The same things were measured in two ways. Each way mixes the same 7 hidden numbers, adds some noise and spreads widely along 5 directions of its own, which tell nothing about the thing.
In the rows, 128 means zero.
Some things both ways: the first way, then the second way.
[121 141 141 114 128 147  88  79 103 109 151 107  88 136 123  84  95 126]
[150 150 109 131 130 135 162 122 155 181 141 155 149]

[110 141 144  94 122  65 124  79 131 171 122 104 158 145 107  96 133 113]
[ 87 135  72 131  86 129 145 194 113 124 187  84 143]

[ 71 159 141  82 135  87 149  77 118 169 105 124 104 141  65 131 168 131]
[ 98  92 161  81 127 130 130  96  56  65  99 106 134]

[108 111 113 128 155 152  85 160 151 108 156 103 161 165 111 164 137 134]
[220 103  71 129 147 115 164 151 160 148 111 102 166]

[ 72 153 106 123 126 174  99 106  99  91 178 146 123  71 152 102  59 100]
[111 162 155  87 102 159 119 139 250 170  82  91  64]

[145 166 115  84 175  71 160  87 129 143 151 118 150 142 127 143 168 105]
[115 110 165 109 106 138 140  95 124  53 102 103  50]

[121 101 141 138 153 112  74 105 104 139 117  84 121 153  96 136 122 129]
[133 120 132 117 131 138  96 111 149 186 148 161 162]

[132  95 151 115 159  96 102 100 120 171 121 125  89 152  98 135 169 171]
[ 91 175 112 139 146 118  99 141 112 164 164 144 158]

[163 105  96 106 103 129  80  77  87 145  76  92  65 126 101 106 118 134]
[ 56 147 106 143  55 138 141 157  81  74 210 106 118]

[117 143 100 167 102 197 104 160  94  68 126 106 134  99 136 134  75 103]
[114 132 133 132 116 133 122  94 170 155 153 140  97]

[177 110 149 141 168  64 103 130 137 118 158 152 163 182 148 154 157 158]
[114 129 118 144 131 130 171 113 103  98 180 114 113]

[112 135 112  60  91 132 129  74 146 172  98 122  93  88  84  96 126 104]
[127 155 119 107 101 119 103 166  94 140  99 140 127]

[101  96  96 117 188 114  49 134 134 121 154 176 121 146 109 183 143 149]
[ 74 110 171  99  89 135 116 107  96  67 140 120  86]

[185 100 152 146 127 133  96 123 144 117 142  75 179 114 143 114  77  85]
[201 105 151 111 131 135  88  89 169 153 101 144 140]

[ 88 151  94  73 106  72 145  86 126 148 123 157 142 147 109 125 165 149]
[118  90 129 103  89 124 143 153  56 104 135 123  72]

[ 93 144 106 116 102 166 134 149 149 130 137 113 162  91 123 122 107  95]
[198 120  73 127 167 133 147 167 187 149  93  91 180]

[ 89 125  82 110 123 149 129 142 121 103 165 198 111 121 144 156 155 185]
[149 140 105 116 149 121 179 169 128 140 106  99  64]

[146 134 121  84 115  98 123  84 149 130 143 121 170 121 129 114 111  93]
[106 120 122 100  38 130 136 156 105  67 112  82  63]

[102 130 120 121  83 157 142 134 136 148  82 122 123  72  84 143 117  95]
[ 80 160 115 107 114 128 106 150 126 107 104  86 143]

[122 129 120 147 154 187 132 168 129  98 148 129 124 101 124 179 129 121]
[103 152 117 137 145 120 140 101 142  92 112 100 112]

[149  82 119 120 168  90 110 114 129 164 126 102 160 128 116 166 149 127]
[207  80 116  96 153 131 138 164 155 127  89  85 107]

[137 133 140 114 136 146  91 137 162 128 128 172  83 113 104 138 131 121]
[126 195 164  98 120 101 149 120 104 136 113 120  72]

[ 85 171 127  92  99 136 154  67 100 117 142 152  97  92 124  94 107 120]
[ 98 143  88 109 104 129 211 175 113 134 111  90  69]

Other things, the second way, with their names:
Z_523: [ 94 172 111 141  89 137  97 126 163 115 116 135 119]
Z_690: [155 128 138 132 118 137 111 106 111 149 160 174 138]
Z_656: [112 110 112 115 113 133 144 148 141 149 139 128 103]
Z_113: [167 143 111 121 138 152  84 112 198 220 103 164 196]
Z_979: [165 197  97 130 137 113 138 161 129 158 126 118 177]
Z_118: [108 133  68 130 132 151 163 161 146 183 118 147 140]
Z_497: [114  74 113  83 112 141 124 148 121 122  94  97 135]
Z_66: [135 138 127 122  90 138 115 131 131 103 130 123 130]
Z_279: [135 136 131 133 151 111 164 120  85  90 153 113 111]
Z_543: [ 76 151 145 121 145 147 101 100 119 125 116 155 150]
Z_140: [157 145  93 154 151 112 143 137  91 123 145 152 137]
Z_823: [200 118 118 106 127 123 120 152 134 182  83 165 115]
Z_350: [126 169 136  83  98 149 150 177 175 191  89 102  70]
Z_970: [110 149 116 123 126 136 165 128 129 137 140 126 151]
Z_490: [122 152  89 159 117 103  89 137  84 116 138 166 148]
Z_864: [116 176 119 117  86 110 104 172 124 105 108 100  85]
Z_909: [140 173 108 147 151 135 137 128 185 165 145 127 121]
Z_876: [123 138 143 115 143 119  86  99 141 152  92 150 119]
Z_90: [143 166  86 152 185 159 176 118 211 128  90 110 168]
Z_568: [103 146 140 115 110 135  91 130 128 136 172 119 148]
Z_809: [137  71  75 106 102 144 199 156 110  69  97  68 133]
Z_541: [ 88 148 130 101 108 145 136 117 180 115  66  88  80]
Z_272: [161 153 126 135 103 114 131 137 136 160 166 132  82]
Z_319: [155 140 128 118 120 129 165 116 159 194 140 146  85]
Z_38: [128 123 117 103 137 137 169 132 165 128  67  93  59]
Z_57: [129 141  91 138 143 131 157 161 139 133 132 108  96]
Z_715: [ 47 100 174 110  82 155  86  83  78  60 175 140 129]
Z_914: [121 120  97 129  81 139 122 160 156 152 155 129 110]
Z_271: [ 49 192 120 135 102 153 151 145 167 136 167 100  71]
Z_52: [144 135 127 133 143 155 132  80 203 171  96 172 144]
Z_651: [102 168 103 106 138 138 190 157 143 119 120  60 143]
Z_151: [ 98 169 118 146 113 101 157 110  86  74 160 119  96]
Z_314: [129 104 107 147 127 122 136 112 117  45 147 100 153]
Z_827: [129 143  68 145 110 104 170 194  91 121 191  79 110]
Z_841: [149  45 123  93 128 161 167 141  90  87 121  98 140]
Z_915: [ 69 175 154 109  92 135 103 130 136 115 105 125  54]
Z_425: [ 78 135  83 153 141 138 122 146 122 107 124 135 113]
Z_132: [171  92  97 134 116 118 132 140 124  98 163 110 159]
Z_89: [ 96 176 155 133 169 130  80  57 184 135 107 145 148]
Z_202: [157 180 121 146 110 142  92 120 199 183 140 167 149]
Z_197: [ 66 112 137 125  40 138  92 116 137  30 173  68  93]
Z_965: [144 127 161 103 189 132 142  84 117 158  80 163 112]
Z_120: [159  84 141 109 127 125 149 123  68  72 116 135 112]
Z_676: [ 81 155 111 128  54 121  96 163  97  53 116  95  73]
Z_400: [140 143 123 127 145 133 133 106 173 176 117 146 116]
Z_108: [166 140 123 113 143 161  78 134 252 175  57 139 148]
Z_922: [141 105 135  96 160 162 138 102 171 156  84 131 153]
Z_514: [ 89 163 137 111  97 134  80 126 200 109 131  57 130]
Z_193: [ 64 140 187  84  78 150  78  87 173 124  95 126  42]
Z_759: [187 137 131 110 134 131 167 142 133 198 141 144 103]
Z_813: [ 91 144 125 112 153 144 149 115 145 134  82 129 112]
Z_953: [190 110 102 130 173 161 155 107 170 140  80 145 185]
Z_91: [117 105 129 112 146 153 135 153 116  94 136  95 121]
Z_262: [139  99 150  90 112 127 116 117 128  55  65  88 104]
Z_5: [ 87 108 162  96 146 159 139  90 149  68  99  87 122]
Z_923: [121 142 124 122 135 108 158 136  96 119 124 117  66]
Z_746: [ 94 130 101 134 125 143 157 104 149 149 149 131 138]
Z_347: [111 145 131 135 115 131  69  84 154 133 115 163 162]
Z_40: [158 131 130 116 160 113 176 110  96 203 165 163 127]
Z_664: [171 129 126 123 127 125 179 116 109 137 124 142 104]
Z_450: [117 127 111 131 134 127 124 109 103 149 169 158 184]
Z_104: [ 97 126  87 113  67 161 166 184 161 126 130  91  99]
Z_299: [149 132 116 115 153 121 157 150 140 228 137 161  78]
Z_896: [125 165 133 138  93 140 115 116 128 126 168 148 150]
Z_438: [136 115 155  89 133 142 106 139 126 107 111  92 118]
Z_737: [132  99 107 135 125 133 149 136 144 114 160 128 106]
Z_84: [ 93 155  61 123 103 131 148 191 135 140 108  84 134]
Z_881: [138 135  85 138 119 129 115 145 172 174 147 129 149]

Some of these things the first way, each followed by its name:
[120 183 131 114 112 132 164 104 113 121 124  91 136 111 122 102 117  89]
Z_400
[ 94 175 151 138  80 141 114 123 122 105 131 152 119 112 123  76  83 111]
Z_40
[166 106 145 119 130  88  83  77 109 130 137 134 111 156 133 102 123 156]
Z_759
[104 142 150  91 127 133 135  46 102 131 152  87 123 100 120  90  88 100]
Z_809
[206  83 107 146 118 148 124 119  92 145  61  90  97  68 111 160 112 102]
Z_57
[192 107 123  95 146 118 132 114 161 170  88  68 130 123  85 157 160  91]
Z_490
[141 129 156 125 143 142 137  81 105 132 128 120 104  59 117 130  89  82]
Z_813
[121  66 104 145 130 127  74 157 138 132 126 178 146 105 124 175 123 152]
Z_438
[ 79 130  82  83 145 126  90 130 160 126 171 188 130 131 126 146 144 144]
Z_120
[115 124 140 123 162  76  88 127 143 139 125 121 150 194  87 158 167 141]
Z_450
[178 103 134 109 173  84 116  98 141 144 141 151 139 117 127 164 142 121]
Z_915
[ 69 124  78 113 127 121  82 120  98 117 129 158 105 156 107 145 146 170]
Z_715
[187  85 119 125 139 133  82 163 202 144 114 144 173  79 113 175 106  67]
Z_864
[147 106 186 133 148 102  98  89 131 146 141 141 113 109 118 115 104 122]
Z_651
[123 157 127 118 156 107 109 117 141 127 167 117 183  98 148 107  87  63]
Z_737
[ 94 142 101  88  98 117 121  71  95 131 118 153  86 118 111 105 125 148]
Z_350
[200 149 160 127 157 104 164 109 141 134 135  95 163  97 138 136 122  66]
Z_90
[ 80 178 116 102  68 134 168  99 105 121 116  81 141 153 107  87 135 132]
Z_113
[178 109 135 130 135 125 120  60  58 128 125 112  61 105 146 102 110 148]
Z_271
[128  99 112 136 147 165  94 150 130 107 149 172 105 100 130 172 124 147]
Z_923
[ 78 137 127 105 183 116 132  68  71 147 151 117  71 136 107 137 159 158]
Z_5
[106 183 145 107 147  60 165 101 143 120 174 148 218 128 149 124 126  84]
Z_193
[160 128 170 138 155 110 145 110 139 109 163 129 190  88 145 151  91  76]
Z_541
[121 161 152  89 191  54 184  71 121 144 173 126 167 151 128 151 176 123]
Z_38
[ 95 165 154 108 132  79 157  78 112 137 141 118 165 125 119 109 122 102]
Z_922
[115 146 108 102 137 136 134 118 148 130 161 103 184  84 140 124  99  68]
Z_108
[138 140  91 129 100 162 120 122  97 123  89  49 134 102 111 119  97  79]
Z_197
[148 131  96 121  93  97 108 158 158 103 135 168 186 165 146 135 140 151]
Z_690
[141 131 108 112 108 144 132 152 162 116 154 161 142 117 145 134 139 143]
Z_140
[121 114 137 133 112 164 105 115 117 120 136 155  99  63 128 119  81 118]
Z_543
[ 87 183 102  91  91  93 180  97 110 126 102 128 156 131 102 132 149 110]
Z_118
[146  95 149 159 160 110 101 164 149 131 135 107 190 144 122 171 131 118]
Z_514
[123 110 137 107 139  99 134 108 142 146 124 127 158 132  98 162 147 126]
Z_84
[152  90 158 119 135  54 102  55 111 159 128 119 167 108 132 107  94 107]
Z_841
